Every row belongs to one group in each of 4 separate groupings. Each group adds its own fixed numbers to the row, and there is some noise. The rows also spread widely along 13 directions, which tell nothing about the answers.
(in the rows, 128 means zero)
Some rows, each with its group in each grouping after it:
126 133 146 124 142 130 128 135 127 152 132 141 104 136 129 119 115 122
 141 110 146 118 148 132 139 113 125 141 -> Q_411 (2) Q_909 (0)
130 134 100 130 134 105 103 116 107 144 119 145 116 114 122 118 117 91
 102 141 135 111 151 115 170 98 117 88 -> Q_411 (0) Q_692 (2)
138 115 158 127 117 126 143 132 130 139 137 131 120 139 110 130 129 152
 133 121 114 135 125 141 109 154 148 121 -> Q_661 (3) Q_891 (0)
116 103 133 122 134 139 124 106 121 129 127 129 110 142 129 152 149 144
 128 121 131 147 124 147 141 129 145 137 -> Q_382 (3) Q_891 (1)
146 141 132 124 168 123 146 133 109 138 137 138 136 119 145 126 121 114
 118 165 147 160 132 121 132 97 148 115 -> Q_786 (2) Q_909 (5)
123 120 112 132 99 144 140 137 151 140 93 156 108 149 130 138 161 112
 125 143 116 124 136 129 116 141 98 96 -> Q_384 (1) Q_692 (5)
152 115 144 168 154 138 88 165 101 127 105 161 104 117 111 96 119 148
 118 101 122 148 135 128 125 138 107 125 -> Q_384 (1) Q_909 (4)
138 136 121 138 129 137 116 135 99 130 119 163 119 119 132 147 110 142
 125 119 109 153 111 136 119 129 129 138 -> Q_786 (0) Q_909 (3)
148 133 141 154 144 130 131 142 126 132 126 127 111 131 138 96 142 121
 137 128 125 120 149 126 135 127 120 135 -> Q_661 (0) Q_909 (1)
119 109 172 102 145 133 151 127 147 142 161 119 131 132 125 135 107 128
 158 116 131 131 140 158 126 133 145 136 -> Q_382 (1) Q_909 (4)
109 119 138 111 114 136 127 131 147 128 130 132 106 132 128 121 119 120
 111 100 135 97 137 137 142 120 116 123 -> Q_786 (0) Q_692 (2)
147 135 134 151 124 126 112 119 95 131 138 147 109 131 125 109 122 112
 132 136 111 109 139 120 133 141 139 126 -> Q_382 (1) Q_692 (3)
103 128 117 94 100 66 141 109 135 136 145 76 156 113 138 151 114 125 155
 137 113 101 126 127 120 120 136 144 -> Q_411 (1) Q_891 (2)
128 113 147 131 130 142 116 141 137 127 120 142 97 138 120 123 126 137
 101 90 142 123 143 136 137 119 112 128 -> Q_786 (0) Q_692 (2)
162 82 114 153 130 111 106 134 126 114 123 113 144 124 124 150 143 146
 111 140 118 142 167 121 126 133 113 116 -> Q_384 (3) Q_891 (5)
163 124 129 148 165 150 130 142 100 113 151 147 139 114 157 120 98 121
 137 143 135 158 153 128 128 119 135 147 -> Q_384 (1) Q_891 (1)
129 110 151 106 126 94 138 137 137 127 144 98 148 124 116 119 124 122
 100 151 140 114 135 122 120 127 143 96 -> Q_384 (2) Q_692 (4)
144 104 130 133 119 99 108 119 103 128 150 106 137 128 126 147 114 127
 131 146 118 109 143 116 115 146 149 124 -> Q_786 (1) Q_692 (5)
150 81 114 135 125 134 90 102 92 108 160 125 137 127 132 172 104 133 95
 125 125 123 146 139 150 149 150 132 -> Q_411 (1) Q_909 (1)
105 139 123 110 124 138 151 137 135 122 112 141 118 129 151 141 132 140
 118 124 139 142 108 135 122 106 119 152 -> Q_786 (3) Q_891 (3)
127 125 132 116 121 138 140 114 128 141 140 146 120 139 129 142 124 108
 134 139 118 120 132 143 137 133 140 118 -> Q_786 (1) Q_909 (3)
110 105 102 131 158 104 92 118 82 155 86 140 119 128 134 150 142 123 122
 154 163 156 122 122 160 103 128 96 -> Q_411 (0) Q_909 (0)
146 122 145 128 152 132 141 115 145 134 140 141 120 123 119 131 149 131
 108 121 122 169 150 151 152 105 127 116 -> Q_411 (0) Q_692 (3)
118 124 156 104 117 84 149 131 134 158 139 93 135 135 111 111 118 111
 160 159 125 84 131 118 103 140 152 104 -> Q_786 (2) Q_891 (5)
129 131 140 136 132 117 124 120 118 130 125 123 112 135 131 134 151 144
 133 118 119 136 129 135 131 121 134 151 -> Q_382 (2) Q_909 (3)
134 140 116 127 127 124 126 117 146 157 120 155 97 131 112 143 156 117
 124 117 106 140 151 137 150 100 108 113 -> Q_786 (0) Q_692 (5)
129 139 110 109 144 106 131 116 143 151 137 143 118 118 121 154 138 124
 101 111 129 150 153 144 168 69 110 128 -> Q_786 (1) Q_909 (0)
144 113 132 141 131 131 108 125 113 124 145 132 118 125 135 122 108 113
 135 119 123 108 157 126 144 131 132 132 -> Q_786 (0) Q_692 (2)
123 148 110 132 114 125 144 142 132 128 103 145 107 141 143 112 161 121
 91 140 143 118 124 111 140 102 105 119 -> Q_786 (0) Q_891 (0)
133 124 141 122 131 119 159 134 145 135 114 130 136 128 123 127 154 132
 110 150 120 157 124 139 120 124 128 94 -> Q_661 (0) Q_692 (3)
145 131 131 140 130 109 152 153 135 126 107 119 133 136 137 144 163 155
 97 148 135 166 126 119 97 118 117 125 -> Q_661 (1) Q_909 (5)
148 153 138 117 108 132 167 132 157 134 151 139 119 134 124 144 132 131
 106 121 106 137 141 134 111 121 126 133 -> Q_661 (1) Q_692 (5)
127 122 126 95 125 120 146 130 135 142 141 139 140 124 115 150 91 116
 100 135 128 124 131 144 129 118 134 93 -> Q_382 (0) Q_909 (1)
126 104 122 122 99 88 112 130 139 143 120 97 119 151 122 173 137 137 123
 118 150 100 168 110 125 109 98 155 -> Q_411 (3) Q_891 (4)
137 115 137 137 136 119 102 141 112 149 105 152 98 142 96 140 124 151
 100 103 142 147 139 128 123 117 109 123 -> Q_411 (1) Q_891 (1)

New rows. What belongs after each?
116 137 101 124 120 139 134 109 125 141 116 146 107 141 150 139 157 92
 123 161 133 119 131 121 153 112 128 107 -> Q_786 (0) Q_692 (5)
108 130 125 109 124 142 128 114 119 142 127 149 104 132 133 141 125 112
 127 132 129 122 114 135 138 126 143 114 -> Q_786 (0) Q_692 (5)
139 106 160 124 128 116 131 127 118 131 145 132 124 138 98 116 123 135
 88 134 132 122 126 134 125 148 156 83 -> Q_382 (1) Q_692 (0)
122 148 154 124 138 111 141 153 106 135 125 129 127 118 133 111 97 142
 140 126 132 131 108 126 99 126 139 141 -> Q_382 (0) Q_909 (3)
151 111 113 141 112 111 120 129 124 134 120 132 129 136 121 144 140 133
 115 138 120 127 151 121 129 130 115 119 -> Q_411 (2) Q_891 (0)
125 116 132 108 121 122 139 167 141 128 130 129 152 102 126 125 68 137
 129 112 113 118 124 142 96 142 114 117 -> Q_384 (0) Q_909 (1)
137 101 118 151 115 137 96 132 112 118 126 125 108 135 141 136 115 133
 141 112 125 90 162 117 131 142 112 159 -> Q_382 (3) Q_891 (5)
120 92 132 109 130 121 122 123 133 131 136 119 132 122 113 147 109 141
 123 112 120 124 137 150 134 130 129 118 -> Q_382 (0) Q_891 (1)
153 106 104 140 134 92 111 132 120 115 124 106 144 113 136 180 145 169
 101 125 124 171 150 120 121 97 113 157 -> Q_786 (3) Q_891 (5)
132 104 121 121 122 117 123 119 129 119 128 123 131 131 125 157 138 138
 101 128 132 144 140 135 138 120 132 117 -> Q_384 (3) Q_891 (2)
134 96 141 131 122 116 119 140 115 131 122 111 132 143 131 152 124 145
 135 133 135 127 129 129 99 149 137 136 -> Q_786 (2) Q_909 (1)
123 101 162 104 121 128 132 128 142 149 153 121 127 134 110 153 95 134
 157 104 120 119 138 155 118 149 138 133 -> Q_411 (0) Q_909 (4)
113 129 143 118 113 98 117 114 110 127 142 95 109 139 135 135 136 138
 122 123 140 94 119 111 120 131 157 152 -> Q_786 (3) Q_692 (5)
151 128 164 129 107 104 145 151 134 135 148 115 131 144 111 129 120 140
 120 131 118 113 130 122 92 150 141 124 -> Q_786 (0) Q_909 (4)
126 92 139 123 126 143 123 109 126 104 158 109 131 135 147 155 128 139
 135 113 130 130 145 147 140 140 147 157 -> Q_384 (1) Q_891 (2)
112 112 136 131 139 151 157 152 144 105 128 116 142 124 187 101 122 120
 156 139 145 109 136 133 125 137 116 153 -> Q_382 (1) Q_909 (0)
124 88 129 117 98 122 124 111 151 125 138 99 125 147 131 157 144 126 123
 127 126 92 155 131 129 146 124 131 -> Q_411 (2) Q_692 (5)
146 142 165 134 130 127 145 139 144 117 163 113 103 143 129 97 137 134
 94 100 137 99 149 126 134 116 133 155 -> Q_786 (0) Q_909 (1)
149 153 117 137 103 117 159 142 131 125 130 147 136 124 142 119 140 124
 108 156 107 135 118 114 106 134 130 112 -> Q_786 (3) Q_692 (0)
132 128 127 138 116 131 140 157 118 147 98 150 115 154 143 139 124 128
 148 149 152 126 139 110 98 131 112 129 -> Q_382 (3) Q_891 (0)
130 130 120 110 106 113 133 98 155 141 158 131 121 116 109 139 137 111
 126 117 82 110 149 147 159 121 128 114 -> Q_382 (3) Q_692 (4)
134 124 127 121 145 129 131 125 136 130 136 130 129 111 134 130 131 121
 132 130 116 146 146 139 139 115 128 124 -> Q_384 (2) Q_692 (5)
110 92 140 127 121 132 120 169 134 124 96 126 129 125 130 119 97 151 130
 105 134 113 117 137 96 156 101 125 -> Q_411 (0) Q_909 (1)
167 110 157 143 145 107 130 134 123 148 159 116 136 137 121 126 111 114
 159 144 123 121 172 129 117 136 141 126 -> Q_786 (1) Q_909 (1)
139 135 120 143 134 120 124 126 122 129 140 122 124 116 150 114 125 114
 149 125 115 114 148 126 144 120 119 153 -> Q_411 (0) Q_909 (1)
138 132 131 141 166 91 117 144 108 129 111 125 123 110 114 86 144 136 81
 137 142 145 127 114 142 92 122 104 -> Q_786 (1) Q_891 (1)
106 129 119 111 113 95 153 113 152 134 124 98 133 123 138 138 170 134
 144 140 103 128 117 135 125 118 127 133 -> Q_786 (1) Q_891 (5)
153 105 144 130 139 150 152 127 152 112 154 128 132 135 139 129 144 121
 95 142 133 138 155 137 140 127 136 110 -> Q_786 (0) Q_692 (5)
166 118 182 143 166 129 118 149 124 132 161 135 114 117 104 105 93 154
 126 84 127 147 159 140 117 126 140 149 -> Q_786 (3) Q_692 (1)
127 98 124 119 126 127 151 140 135 106 133 105 161 121 162 128 123 116
 110 174 142 115 130 121 116 140 137 102 -> Q_786 (0) Q_692 (5)
135 129 132 134 137 134 129 132 134 119 145 130 119 114 144 98 123 114
 127 124 115 107 147 128 139 124 124 134 -> Q_786 (1) Q_692 (5)
109 129 145 110 121 149 131 110 125 143 139 144 100 138 123 126 115 114
 140 112 121 99 124 151 145 138 144 132 -> Q_661 (1) Q_909 (3)
127 117 138 129 148 136 117 107 98 131 137 140 115 129 128 128 128 129
 117 132 134 145 114 141 147 133 162 119 -> Q_411 (3) Q_909 (1)
124 135 138 133 125 110 121 149 120 127 115 125 110 131 129 103 118 128
 105 116 147 102 137 111 125 116 113 124 -> Q_382 (0) Q_692 (2)
140 155 109 118 103 150 136 128 127 146 128 180 103 139 118 131 108 91
 112 135 115 103 148 125 137 116 114 111 -> Q_384 (2) Q_891 (3)
133 128 175 114 146 135 132 137 131 150 139 148 92 150 105 141 112 143
 108 91 159 144 142 143 128 107 140 133 -> Q_786 (3) Q_909 (2)
127 108 115 136 118 161 117 129 119 120 112 161 110 139 142 143 118 126
 117 116 133 133 135 135 136 136 112 132 -> Q_411 (1) Q_891 (2)
144 147 137 155 142 140 156 152 130 130 119 145 118 134 154 90 141 117
 160 145 124 137 143 121 112 125 111 145 -> Q_382 (1) Q_891 (1)
135 153 116 133 140 135 148 132 149 132 124 161 119 92 121 95 133 130
 132 116 75 149 126 146 141 114 111 114 -> Q_382 (3) Q_891 (5)
129 103 136 125 144 144 134 123 111 128 134 139 130 138 145 138 124 118
 123 152 153 141 135 135 140 130 148 107 -> Q_382 (0) Q_692 (0)
136 94 135 131 133 149 145 156 170 145 86 160 117 145 107 137 150 140
 112 121 123 158 146 155 119 131 88 87 -> Q_382 (2) Q_909 (1)
184 131 146 157 134 115 133 151 105 112 152 130 140 126 123 126 107 149
 103 134 117 152 148 116 103 134 139 130 -> Q_382 (0) Q_891 (2)
105 126 125 121 85 106 121 154 131 94 124 92 132 117 155 108 103 136 111
 109 135 55 126 103 104 139 108 166 -> Q_384 (3) Q_692 (3)
118 131 118 126 122 144 148 122 135 110 121 133 122 127 150 123 155 130
 108 130 122 140 116 137 142 123 127 132 -> Q_661 (1) Q_891 (2)
128 119 143 130 132 113 124 136 127 131 128 117 123 127 126 125 122 137
 129 114 126 124 136 135 128 127 126 127 -> Q_382 (0) Q_909 (2)
136 130 113 130 130 119 118 127 116 131 124 146 124 105 119 142 122 146
 107 117 102 158 118 135 126 124 126 116 -> Q_411 (0) Q_692 (5)
119 140 120 113 126 118 120 125 118 146 122 148 106 126 116 126 120 114
 102 122 131 118 123 128 141 108 127 108 -> Q_786 (0) Q_692 (1)
102 118 132 102 121 117 129 122 124 155 121 124 117 139 126 136 108 103
 152 137 145 97 139 131 137 123 131 114 -> Q_661 (1) Q_891 (2)
149 107 117 153 133 122 119 132 117 121 114 140 140 112 125 125 144 138
 127 147 99 159 127 131 129 143 123 108 -> Q_411 (3) Q_891 (4)
128 141 151 110 141 128 157 126 135 172 138 149 111 148 123 123 127 96
 147 147 144 124 142 137 141 111 143 100 -> Q_786 (0) Q_909 (0)
158 121 143 153 139 90 128 149 124 115 136 99 138 119 129 110 139 156
 115 125 123 138 148 113 112 117 124 152 -> Q_786 (3) Q_891 (1)
108 127 123 112 135 138 133 142 134 135 110 148 121 111 134 122 104 129
 121 120 130 129 116 138 128 124 115 116 -> Q_411 (3) Q_909 (5)
186 146 129 141 127 131 169 165 163 120 150 148 141 123 130 119 121 123
 78 139 113 139 169 121 115 109 102 109 -> Q_786 (0) Q_909 (5)
121 88 146 121 135 114 110 142 117 144 123 102 121 145 134 162 105 143
 160 120 162 116 154 124 109 124 123 158 -> Q_786 (0) Q_891 (5)
109 119 133 95 132 127 140 134 131 116 146 119 135 112 134 141 90 148
 104 103 136 127 118 146 127 113 134 144 -> Q_382 (0) Q_891 (1)
103 129 114 107 131 151 160 110 152 122 122 136 118 136 158 135 159 110
 113 138 143 138 131 145 165 98 123 121 -> Q_382 (0) Q_891 (2)
117 118 114 110 121 88 113 115 114 174 103 132 117 134 92 157 126 120
 130 148 128 127 130 125 131 118 127 80 -> Q_411 (0) Q_891 (5)
105 129 132 108 133 117 120 116 109 152 130 137 117 123 124 139 110 119
 146 126 129 127 112 139 138 127 142 127 -> Q_411 (1) Q_909 (4)
147 135 142 147 130 105 127 144 136 130 120 134 118 116 109 95 147 138
 112 115 97 139 131 129 125 127 119 105 -> Q_786 (0) Q_692 (2)
125 122 155 119 134 125 132 152 131 126 133 130 116 129 120 122 116 150
 109 104 141 132 124 132 116 120 123 145 -> Q_786 (1) Q_891 (4)
145 101 143 146 116 114 130 144 145 127 129 115 128 136 124 125 145 150
 139 114 113 122 152 132 114 143 112 140 -> Q_786 (1) Q_891 (0)
113 142 106 116 123 117 153 118 134 125 128 119 134 123 158 126 154 107
 118 160 133 127 122 121 151 104 124 126 -> Q_411 (0) Q_891 (4)
136 117 149 135 114 145 147 156 132 140 118 154 119 143 122 125 113 141
 151 126 114 132 126 137 94 160 123 117 -> Q_382 (0) Q_891 (0)
129 133 81 117 95 124 149 130 135 129 123 137 155 114 161 163 119 103
 148 169 96 127 128 122 107 136 116 112 -> Q_384 (0) Q_692 (5)
156 151 109 149 114 102 133 145 117 117 126 137 137 116 133 119 139 129
 82 148 110 134 128 107 122 122 113 120 -> Q_411 (1) Q_909 (4)
148 105 153 120 157 134 141 156 132 142 130 155 139 120 120 136 97 139
 116 131 147 169 143 140 114 119 128 101 -> Q_786 (3) Q_692 (0)
119 119 126 118 133 128 166 138 148 125 119 123 162 101 155 100 123 105
 157 168 109 134 120 139 120 144 132 89 -> Q_661 (3) Q_692 (2)
138 136 129 111 127 119 160 148 161 138 131 148 143 112 126 153 105 136
 125 114 107 167 142 147 106 108 103 124 -> Q_382 (1) Q_692 (2)
149 79 118 122 133 130 115 114 137 126 148 122 147 115 126 165 118 130
 122 122 115 137 170 151 152 127 126 120 -> Q_661 (2) Q_692 (0)
129 112 127 122 115 127 136 136 123 129 127 137 137 127 131 143 120 138
 118 134 119 130 112 138 117 147 138 110 -> Q_786 (0) Q_909 (0)
126 110 150 132 137 95 122 126 128 146 113 115 124 124 104 121 142 151
 144 121 115 145 129 138 123 130 129 123 -> Q_411 (3) Q_891 (3)
147 144 149 124 127 123 126 132 113 146 152 147 104 141 109 134 111 130
 106 110 135 127 139 131 130 120 145 126 -> Q_384 (0) Q_909 (0)
120 121 96 117 122 129 146 140 134 114 111 126 148 113 157 123 126 108
 90 160 135 115 123 125 141 118 113 101 -> Q_661 (0) Q_909 (1)
120 125 121 100 136 90 146 123 161 135 147 100 149 99 125 122 125 113
 121 133 112 112 150 139 147 101 118 107 -> Q_384 (1) Q_909 (5)
110 155 129 114 119 122 149 117 127 151 131 136 109 137 147 139 139 121
 152 126 130 128 117 133 134 116 137 148 -> Q_411 (0) Q_909 (0)
111 82 132 126 109 140 131 136 126 131 97 128 125 156 137 160 145 142
 142 149 136 132 113 132 95 164 129 115 -> Q_786 (1) Q_891 (5)
136 135 145 147 148 119 137 123 112 128 137 121 122 129 142 102 150 127
 136 141 125 140 121 129 130 132 146 136 -> Q_411 (1) Q_909 (1)
130 135 114 138 137 124 123 123 112 135 113 148 115 122 134 139 146 132
 125 135 115 157 123 127 129 118 125 123 -> Q_382 (1) Q_692 (5)
138 102 144 122 121 123 139 111 155 134 148 111 119 148 121 161 156 143
 134 111 119 138 157 147 133 122 131 151 -> Q_786 (3) Q_891 (1)
98 156 158 108 126 128 135 133 115 149 133 136 94 133 127 109 110 126
 159 111 128 104 101 133 112 138 151 143 -> Q_384 (1) Q_909 (5)
123 133 148 137 127 107 123 138 126 120 141 102 115 119 142 85 125 137
 130 103 134 83 138 117 137 128 127 159 -> Q_411 (3) Q_909 (0)
133 128 153 125 142 117 120 131 125 147 135 133 102 128 107 121 125 135
 121 110 128 131 135 131 128 119 135 119 -> Q_786 (0) Q_692 (5)
154 112 121 141 110 109 124 128 121 116 152 115 146 117 133 121 112 127
 121 139 110 99 152 116 131 144 132 126 -> Q_411 (3) Q_891 (0)
114 127 137 114 115 131 138 131 148 135 128 132 111 128 131 130 122 133
 128 110 126 115 131 133 120 131 120 135 -> Q_411 (3) Q_692 (5)
122 115 163 113 150 142 154 128 133 125 148 125 128 138 141 122 119 123
 124 134 151 128 136 145 134 124 146 130 -> Q_382 (1) Q_909 (3)
147 148 141 136 144 97 142 133 136 150 131 133 121 114 105 86 141 120
 133 137 102 131 139 127 133 112 129 104 -> Q_786 (3) Q_891 (1)
136 115 140 130 111 127 131 139 112 121 128 130 129 144 136 128 111 121
 103 147 149 113 128 113 111 147 139 105 -> Q_411 (0) Q_692 (2)
